The rows of each matrix lie in a flat space through zero, up to rounding. After each matrix: how many dimensions does the smallest such space have?

[[-41   7  -4  10 -10  -8   0 -19  -7  15  -3  -3   9   0 -32  -5  14  12
  -10  -2  16  10 -28]
 [  7   3   6   9  21 -15 -23 -18 -15 -10   8  27 -18  -6  -3  12 -19  21
  -13 -20  14  -4   6]
 [ -4   6 -36 -11  28  13  13   5  22   2  12  10 -31  12  21  -9 -16 -46
  -18   6   4  13 -10]
 [ 10   9 -11 -25  -8  10   9   4  31  -2 -21  -8  -3  -2  24 -10  14 -22
    2  12 -25  -2  31]
 [-10  21  28  -8  -8  -2 -25   2  31  11  34 -24 -36  12  17 -17  14 -16
    2  22 -22   4  11]
 [ -8 -15  13  10  -2 -37 -34  -3 -14  10  -4  -5  19  17 -22  -8 -25  -2
   -8  -9 -13  15  -4]
 [  0 -23  13   9 -25 -34 -13 -10 -21  -6 -13  -9  24  19  -1  20  -6   2
    3   4  -8  24  -5]
 [-19 -18   5   4   2  -3 -10   6 -25   7 -30  -8  16   4   6  -2 -20  23
    1  15  -8 -10   3]
 [ -7 -15  22  31  31 -14 -21 -25  19  11  42  -8 -23  -6  -3 -32  19 -28
  -11 -23  -5  20  10]
 [ 15 -10   2  -2  11  10  -6   7  11 -12 -15  -2 -23  21   1   5  -8  19
    1  -9  -8 -15   0]
 [ -3   8  12 -21  34  -4 -13 -30  42 -15 -35  -9 -59  22   7  -3   7  14
    1   2 -12  -8  25]
 [ -3  27  10  -8 -24  -5  -9  -8  -8  -2  -9 -20   8 -13 -27   0  21   2
    7   2   4   9  -5]
 [  9 -18 -31  -3 -36  19  24  16 -23 -23 -59   8  23   2 -13  34 -20  26
    4   8   6 -20 -21]
 [  0  -6  12  -2  12  17  19   4  -6  21  22 -13   2 -21 -12 -42  18  -7
   16  15  21   4  -1]
 [-32  -3  21  24  17 -22  -1   6  -3   1   7 -27 -13 -12  -6 -34  -6  16
   13  -9   0 -10  26]
 [ -5  12  -9 -10 -17  -8  20  -2 -32   5  -3   0  34 -42 -34 -37   9 -20
  -10  -4  27  16  11]
 [ 14 -19 -16  14  14 -25  -6 -20  19  -8   7  21 -20  18  -6   9  -9   3
   -3 -30   6  15  -5]
 [ 12  21 -46 -22 -16  -2   2  23 -28  19  14   2  26  -7  16 -20   3 -12
   -5  -6  11  31  -4]
 [-10 -13 -18   2   2  -8   3   1 -11   1   1   7   4  16  13 -10  -3  -5
  -24 -13   2  14   1]
 [ -2 -20   6  12  22  -9   4  15 -23  -9   2   2   8  15  -9  -4 -30  -6
  -13 -15   6  -2  -6]
 [ 16  14   4 -25 -22 -13  -8  -8  -5  -8 -12   4   6  21   0  27   6  11
    2   6   0  14  -7]
 [ 10  -4  13  -2   4  15  24 -10  20 -15  -8   9 -20   4 -10  16  15  31
   14  -2  14 -23  -3]
 [-28   6 -10  31  11  -4  -5   3  10   0  25  -5 -21  -1  26  11  -5  -4
    1  -6  -7  -3  -6]]
  16

[[-24  -7  -9   0  -6   6 -11  16  15  -3 -11 -21  18 -21 -12  -1 -12  -4
   -6  17  22  -1   1]
 [ -7 -17   4   6  -1   6   4  11  11   1 -16 -31 -12 -15   0   4 -12  -7
  -16   2  14  -1   2]
 [ -9   4 -19   2   9  -8 -19   5  -2  -5   4   3   6  -8  -5   6  -4  -1
    8 -13   5  -6   4]
 [  0   6   2 -20 -17  10  -5  -1  10 -15  -9   5  13  12  -8 -21   4  -5
   -7  21  -4   4   8]
 [ -6  -1   9 -17 -22  16   3   3  16  -9 -14  -8  14   5  -8 -21   0  -5
  -13  32   3   6   4]
 [  6   6  -8  10  16 -13  -4  -6 -14   5  15  15  -7   1   6  13   4   5
   14 -24  -7  -4  -3]
 [-11   4 -19  -5   3  -4 -22   6   3 -11  -1   2  11  -6  -8  -1  -4  -4
    5  -5   6  -5   8]
 [ 16  11   5  -1   3  -6   6 -14 -13   3  14  25  -4  17   7   0  12   6
   11  -9 -18   2  -3]
 [ 15  11  -2  10  16 -14   3 -13 -21  10  21  27 -10  11  10  13  10   9
   18 -26 -16  -2  -6]
 [ -3   1  -5 -15  -9   5 -11   3  10 -15 -10  -3   7   4  -7 -14  -2  -7
   -7   9   1   0  10]
 [-11 -16   4  -9 -14  15  -1  14  21 -10 -25 -34  -1 -10  -7 -12 -13 -12
  -23  20  16   1   8]
 [-21 -31   3   5  -8  15   2  25  27  -3 -34 -61 -11 -31  -6   1 -25 -15
  -32  15  32  -2   5]
 [ 18 -12   6  13  14  -7  11  -4 -10   7  -1 -11 -37   1  15  13  -3  -3
   -6 -30  -7  -3   0]
 [-21 -15  -8  12   5   1  -6  17  11   4 -10 -31   1 -28  -5  12 -16  -4
   -7   1  24  -4  -1]
 [-12   0  -5  -8  -8   6  -8   7  10  -7  -7  -6  15  -5  -9  -8  -4  -3
   -3  15   9   0   3]
 [ -1   4   6 -21 -21  13  -1   0  13 -14 -12   1  13  12  -8 -24   3  -5
  -11  27  -3   5   8]
 [-12 -12  -4   4   0   4  -4  12  10  -2 -13 -25  -3 -16  -4   3 -12  -6
  -11   3  15  -2   3]
 [ -4  -7  -1  -5  -5   5  -4   6   9  -7 -12 -15  -3  -4  -3  -5  -6  -6
  -10   5   6  -1   6]
 [ -6 -16   8  -7 -13  14   5  11  18  -7 -23 -32  -6  -7  -3 -11 -11 -10
  -23  17  12   2   6]
 [ 17   2 -13  21  32 -24  -5  -9 -26   9  20  15 -30   1  15  27   3   5
   17 -53 -12  -9  -2]
 [ 22  14   5  -4   3  -7   6 -18 -16   1  16  32  -7  24   9  -3  15   6
   12 -12 -24   2  -1]
 [ -1  -1  -6   4   6  -4  -5   2  -2   0   1  -2  -3  -4   0   5  -2  -1
    2  -9   2  -3   1]
 [  1   2   4   8   4  -3   8  -3  -6  10   8   5   0  -1   3   8   3   6
    6  -2  -1   1  -8]]
  4

[[  0 -28  29 -43  -1  26   4 -37 -17 -12 -14 -34   0  -9  -3  -9  -9   3
   16 -16  -1 -43   1]
 [-28 -20 -22 -20   0  -4 -26   0 -10  -3  -6  20   1   5  14  -6  -5  24
   -7  13 -16   4  14]
 [ 29 -22 -40  17   0  21  -7  -8  39 -30  13  16 -12   4   4  -4   3  24
   30  36  13  23 -23]
 [-43 -20  17 -14  11   7 -40 -20 -28 -15  18  -2  18   7   9   7 -16  -1
  -12  -9 -28 -22 -22]
 [ -1   0   0  11 -11 -22   4  39   4 -10 -13   7  21 -27  -5 -37   2  21
   13  19  24 -10 -21]
 [ 26  -4  21   7 -22 -17   2  12   2 -24 -37 -11  -4   3 -23  17  -2  17
   -5 -29 -20  33   4]
 [  4 -26  -7 -40   4   2 -30 -24   1   5   7  -5 -19   5  15  -9  36  26
   -9  12  -9 -36  16]
 [-37   0  -8 -20  39  12 -24 -33  -1  35   6 -24   3  16  10   4  38  22
   54  11 -40  13 -10]
 [-17 -10  39 -28   4   2   1  -1 -44 -13 -43   5  -5 -15 -43  14  19 -21
    3 -14  -8  -7  18]
 [-12  -3 -30 -15 -10 -24   5  35 -13   4 -14 -45 -50 -11  -6  19  43 -35
   20 -21 -30  12   3]
 [-14  -6  13  18 -13 -37   7   6 -43 -14 -24  -3 -12 -40  14  -8  27  -5
  -12 -20  20  -5 -23]
 [-34  20  16  -2   7 -11  -5 -24   5 -45  -3  -3   8 -18  -8   0  15  14
  -26   6  22  -3  15]
 [  0   1 -12  18  21  -4 -19   3  -5 -50 -12   8 -68   3  -2 -29  11  49
   -5  -4 -13   4 -15]
 [ -9   5   4   7 -27   3   5  16 -15 -11 -40 -18   3 -53  -8 -13  19  -5
  -40  17 -35 -12  -4]
 [ -3  14   4   9  -5 -23  15  10 -43  -6  14  -8  -2  -8  -9 -12  21  20
    5 -31   2  13  -3]
 [ -9  -6  -4   7 -37  17  -9   4  14  19  -8   0 -29 -13 -12 -21   2 -41
  -11   7  -1  28   3]
 [ -9  -5   3 -16   2  -2  36  38  19  43  27  15  11  19  21   2   4   2
  -33  31  15  -9  15]
 [  3  24  24  -1  21  17  26  22 -21 -35  -5  14  49  -5  20 -41   2   9
   -8  -8 -21 -11  31]
 [ 16  -7  30 -12  13  -5  -9  54   3  20 -12 -26  -5 -40   5 -11 -33  -8
  -32  29  21  -4 -10]
 [-16  13  36  -9  19 -29  12  11 -14 -21 -20   6  -4  17 -31   7  31  -8
   29 -42 -19   0   6]
 [ -1 -16  13 -28  24 -20  -9 -40  -8 -30  20  22 -13 -35   2  -1  15 -21
   21 -19  15  -8  -6]
 [-43   4  23 -22 -10  33 -36  13  -7  12  -5  -3   4 -12  13  28  -9 -11
   -4   0  -8 -25   0]
 [  1  14 -23 -22 -21   4  16 -10  18   3 -23  15 -15  -4  -3   3  15  31
  -10   6  -6   0  50]]
  21

[[ -9   9  -1  -6  -4   3   6  -3  -4  -4   8   0   8 -14   1  -4  -2   6
   -3  -6   5 -10  -2]
 [  9  -4   8  12   1  -6  -8   7  -1 -11 -27  -3  -6   4  -9  11   4   4
    6   0 -12  15   6]
 [ -1   8 -10 -11  -1   3   5 -13   8  14  23  -4  -5   0   8  -4  -1  -4
   -3   6  16  -6  -2]
 [ -6  12 -11 -11  -4   0   5 -12   5  11  19  -4   2  -3   8  -6  -1   2
   -2   4  14  -5  -2]
 [ -4   1  -1  -4  -6  -6   1  -1   0   2  -3   7  15  -2   7  -3  -5   5
    0  -3   6   0 -12]
 [  3  -6   3   0  -6 -11   0   3   4   4  -9  10  11   3   9   1  -7  -1
   -2  -2   3   5 -12]
 [  6  -8   5   5   1   0  -8   5  -3  -5 -15   5   5   7  -3   2   1   3
    8  -1  -4   7  -7]
 [ -3   7 -13 -12  -1   3   5 -14   7  17  26  -3  -3   4  10  -8   0  -4
   -2   8  15  -6  -3]
 [ -4  -1   8   5   0   4  -3   7 -10 -16 -13   3   8  -9  -9   1   1   8
    4  -9  -8  -2  -2]
 [ -4 -11  14  11   2   4  -5  17 -16 -23 -24   9  15  -6 -13   1   0   8
    5 -14 -18  -1  -3]
 [  8 -27  23  19  -3  -9 -15  26 -13 -24 -55  24  29   6  -8   9  -7  10
   12 -16 -21  16 -23]
 [  0  -3  -4  -4   7  10   5  -3   3   9  24  -3 -16   3   0  -3   2 -15
   -7   5   2 -11   8]
 [  8  -6  -5   2  15  11   5  -3   8  15  29 -16 -42  14  -5   2   9 -27
  -12  16  -7  -6  30]
 [-14   4   0  -3  -2   3   7   4  -9  -6   6   3  14 -10   0  -8  -2   5
   -5  -9  -4 -10   0]
 [  1  -9   8   8   7   9  -3  10  -9 -13  -8   0  -5   0 -12   3   4  -2
    1  -4 -14  -2   7]
 [ -4  11  -4  -6  -3   1   2  -8   1   1   9  -3   2  -8   3  -2   0   5
    1   0  10  -4  -2]
 [ -2   4  -1  -1  -5  -7   1   0   1   0  -7   2   9  -2   4   0  -3   6
    0  -2   2   4  -4]
 [  6   4  -4   2   5  -1   3  -4   8   8  10 -15 -27   5  -2   5   6 -11
   -7  10  -2   3  21]
 [ -3   6  -3  -2   0  -2   8  -2   4   5  12  -7 -12  -5   1   1   0  -7
  -10   3   1  -5  13]
 [ -6   0   6   4  -3  -2  -1   8  -9 -14 -16   5  16  -9  -4   0  -2  10
    3 -10  -7   0  -4]
 [  5 -12  16  14   6   3  -4  15  -8 -18 -21   2  -7  -4 -14  10   2  -2
    1  -7 -18   2   8]
 [-10  15  -6  -5   0   5   7  -6  -2  -1  16 -11  -6 -10  -2  -4   4   3
   -5   0   2  -8  14]
 [ -2   6  -2  -2 -12 -12  -7  -3  -2  -3 -23   8  30   0   7  -2  -4  21
   13  -4   8  14 -22]]
  6

[[  9  -1 -13  10  -7  -3  17   3 -12  -2  -9  -2 -12   1  15  20  -4   3
   13   5   2  -4  -4]
 [ -1  16  -7  -2   2   2 -15   1   9  -3 -14  -2 -21   4   8  -3   0   9
   -9   1  22   2 -25]
 [-13  -7   9  -4   1  -5   5 -15  -1  30  24 -13   4  -8 -19 -31  -9   1
  -39 -12   7  11   1]
 [ 10  -2  -4   4  -1  -1   9   3  -4 -10  -7   6   0   2  12  19   3  -4
   24   8 -13  -6   7]
 [ -7   2   1  -1  -9  15   0  13  -3 -11  -9  -2  12  -3  -2   2  -5   1
   -6 -14  16  -9  -5]
 [ -3   2  -5  -1  15 -30 -21 -23   3  42  45  -2 -18   0 -20 -24  16  11
  -34   9 -17  20   6]
 [ 17 -15   5   9   0 -21  81 -12 -21  21  24 -23  17 -24  38  21 -15 -15
   11  -8 -29 -31  27]
 [  3   1 -15   3  13 -23 -12   2  -2   6  24   0  -1   5 -10   5  20  14
   -1   9 -12  -5  14]
 [-12   9  -1  -4  -3   3 -21  -2   2  17  11  -4  -8  -3 -14 -21   0   9
  -38 -12  19   9 -16]
 [ -2  -3  30 -10 -11  42  21   6  17 -40 -63   1  13   0  21  -1 -32 -24
   32  -8  24  -3 -19]
 [ -9 -14  24  -7  -9  45  24  24  11 -63 -71  -4  34   7   5   4 -31 -15
   43 -10  38 -14  -6]
 [ -2  -2 -13   6  -2  -2 -23   0  -4   1  -4   7 -18  13 -16  -1   6  11
   -1  13   6  20  -6]
 [-12 -21   4   0  12 -18  17  -1  -8  13  34 -18  31  -5 -30 -18   1   7
  -18  -8  -5  -8  33]
 [  1   4  -8   2  -3   0 -24   5  -3   0   7  13  -5   5  -9   7  13   4
    0   4  -9   7   1]
 [ 15   8 -19  12  -2 -20  38 -10 -14  21   5 -16 -30  -9  36  19  -7   7
   -4   3   4 -11 -15]
 [ 20  -3 -31  19   2 -24  21   5 -21  -1   4  -1 -18   7  19  38  11  13
   28  19 -14 -11  10]
 [ -4   0  -9   3  -5  16 -15  20   0 -32 -31   6   1  13  -7  11   0   8
   18   3  23  -2  -8]
 [  3   9   1  -4   1  11 -15  14   9 -24 -15  11   7   4   7  13   8  -2
   18   0   0 -11  -3]
 [ 13  -9 -39  24  -6 -34  11  -1 -38  32  43  -1 -18   0  -4  28  18  18
   -7  12 -26   1  20]
 [  5   1 -12   8 -14   9  -8   9 -12  -8 -10  13  -8   4   3  19   3   0
   12   3  -3   4  -5]
 [  2  22   7 -13  16 -17 -29 -12  19  24  38   6  -5  -9   4 -14  23   0
  -26  -3 -22  -4  -1]
 [ -4   2  11  -6  -9  20 -31  -5   9  -3 -14  20  -8   7 -11 -11  -2 -11
    1   4  -4  27 -11]
 [ -4 -25   1   7  -5   6  27  14 -16 -19  -6  -6  33   1 -15  10  -8  -3
   20  -5  -1 -11  28]]
  7

[[-27  -3  14  -5 -10 -24   8 -14   3   1 -16  26   7  16 -17  11  15   8
  -27   7   2  27  -3]
 [ -3  -3 -17  43 -26  29  23 -21 -37  -9   3 -10  -6   6   0 -18 -33 -10
  -11  23  -6  -4   9]
 [ 14 -17 -42 -32  16 -18  13  -3  47  -2  18  24 -18   5   4  -2  63 -15
   12  18  -7 -20   0]
 [ -5  43 -32 -61 -40  -4 -10  -2  12   9 -10   5  31   5 -16  -3 -25   0
  -23  -7 -25  13  16]
 [-10 -26  16 -40 -27 -20  25 -11  32  30 -20   0   5  17 -15  15   6  25
   16  11   4   2   5]
 [-24  29 -18  -4 -20 -24  11  10  -5 -20 -13  -3  -2  11 -11 -13 -53  -6
  -14  -4 -24 -10  -6]
 [  8  23  13 -10  25  11 -76  -8  26 -31   2   9   5 -26  39  -4   8  12
    7 -24 -24  -1  -7]
 [-14 -21  -3  -2 -11  10  -8 -14 -20  17  -1 -12 -14  -5 -45  10   1  16
   21  12  11  13 -15]
 [  3 -37  47  12  32  -5  26 -20 -27   9 -10  -9  -3  -2   2  -7  10  -3
   -4   1  38  32 -13]
 [  1  -9  -2   9  30 -20 -31  17   9  -9  18   2 -23  -8  -9  29  42 -16
    9   5   3 -16 -25]
 [-16   3  18 -10 -20 -13   2  -1 -10  18 -11   7  18  12 -25  26   6   4
  -25   4   9  25   2]
 [ 26 -10  24   5   0  -3   9 -12  -9   2   7 -31  -7  -7  21   8  -4 -24
  -18   6   6 -12   5]
 [  7  -6 -18  31   5  -2   5 -14  -3 -23  18  -7 -50 -13  -4 -13  15  -7
  -11   3  -9 -24   2]
 [ 16   6   5   5  17  11 -26  -5  -2  -8  12  -7 -13 -23   7  -1  24  -1
   -9 -16   3   0   4]
 [-17   0   4 -16 -15 -11  39 -45   2  -9 -25  21  -4   7  -5 -43 -15  21
  -32  -6  -4  36  16]
 [ 11 -18  -2  -3  15 -13  -4  10  -7  29  26   8 -13  -1 -43  26  34  -3
    2   8  18  13  -6]
 [ 15 -33  63 -25   6 -53   8   1  10  42   6  -4  15  24 -15  34 -47   2
    9  19   5  18 -15]
 [  8 -10 -15   0  25  -6  12  16  -3 -16   4 -24  -7  -1  21  -3   2 -39
   21  12   6 -30 -24]
 [-27 -11  12 -23  16 -14   7  21  -4   9 -25 -18 -11  -9 -32   2   9  21
   32 -26  27   4 -24]
 [  7  23  18  -7  11  -4 -24  12   1   5   4   6   3 -16  -6   8  19  12
  -26 -34   7  17  13]
 [  2  -6  -7 -25   4 -24 -24  11  38   3   9   6  -9   3  -4  18   5   6
   27   7 -18 -21 -13]
 [ 27  -4 -20  13   2 -10  -1  13  32 -16  25 -12 -24   0  36  13  18 -30
    4  17 -21 -59   5]
 [ -3   9   0  16   5  -6  -7 -15 -13 -25   2   5   2   4  16  -6 -15 -24
  -24  13 -13   5  -9]]
  12

[[  0   6  -5  -9   4  -6   2   1  -3   1  -1  -3  -5   6   1  -1   5   0
    3   1  -4   4   0]
 [  6  35   7 -54  36  19  37  -5 -53  28  -1   1 -25   8   8 -18  31   6
   38 -29 -11  52   4]
 [ -5   7 -34  -8  -8 -55 -19  10  27 -16  -7 -19  -7  32  -1  10   5  -5
  -18  29 -14 -21  -3]
 [ -9 -54  -8  83 -54 -24 -54   7  78 -41   2   1  39 -15 -12  26 -48  -9
  -57  41  19 -77  -6]
 [  4  36  -8 -54  30  -6  26   0 -38  19  -4  -8 -27  21   7 -12  31   4
   28 -15 -17  40   3]
 [ -6  19 -55 -24  -6 -87 -23  15  34 -20 -11 -32 -17  55  -1  13  14  -6
  -22  42 -25 -24  -4]
 [  2  37 -19 -54  26 -23  19   3 -28  13  -6 -14 -28  30   6  -8  31   2
   21  -5 -20  31   2]
 [  1  -5  10   7   0  15   3  -3  -4   3   2   6   4 -11   0  -2  -4   1
    2  -7   5   2   1]
 [ -3 -53  27  78 -38  34 -28  -4  40 -19   8  20  40 -44  -9  12 -45  -4
  -31   7  29 -45  -2]
 [  1  28 -16 -41  19 -20  13   3 -19   9  -5 -11 -21  24   4  -6  23   2
   15  -2 -16  22   1]
 [ -1  -1  -7   2  -4 -11  -6   2   8  -5  -1  -4   0   5  -1   3  -1  -1
   -6   7  -2  -7  -1]
 [ -3   1 -19   1  -8 -32 -14   6  20 -11  -4 -10  -2  17  -1   7  -1  -3
  -13  18  -6 -16  -2]
 [ -5 -25  -7  39 -27 -17 -28   4  40 -21   0  -2  18  -3  -6  13 -22  -5
  -29  23   7 -39  -3]
 [  6   8  32 -15  21  55  30 -11 -44  24   5  17  -3 -25   4 -16   8   6
   30 -36   7  38   5]
 [  1   8  -1 -12   7  -1   6   0  -9   4  -1  -1  -6   4   1  -3   7   1
    6  -4  -3   9   1]
 [ -1 -18  10  26 -12  13  -8  -2  12  -6   3   7  13 -16  -3   3 -15  -1
   -9   1  10 -14  -1]
 [  5  31   5 -48  31  14  31  -4 -45  23  -1  -1 -22   8   7 -15  27   5
   33 -24 -11  45   4]
 [  0   6  -5  -9   4  -6   2   1  -4   2  -1  -3  -5   6   1  -1   5   0
    3   0  -4   4   0]
 [  3  38 -18 -57  28 -22  21   2 -31  15  -6 -13 -29  30   6  -9  33   3
   24  -7 -21  34   2]
 [  1 -29  29  41 -15  42  -5  -7   7  -2   7  18  23 -36  -4   1 -24   0
   -7 -10  20 -12   0]
 [ -4 -11 -14  19 -17 -25 -20   5  29 -16  -2  -6   7   7  -3  10 -11  -4
  -21  20   0 -27  -3]
 [  4  52 -21 -77  40 -24  31   2 -45  22  -7 -16 -39  38   9 -14  45   4
   34 -12 -27  49   3]
 [  0   4  -3  -6   3  -4   2   1  -2   1  -1  -2  -3   5   1  -1   4   0
    2   0  -3   3   0]]
  2
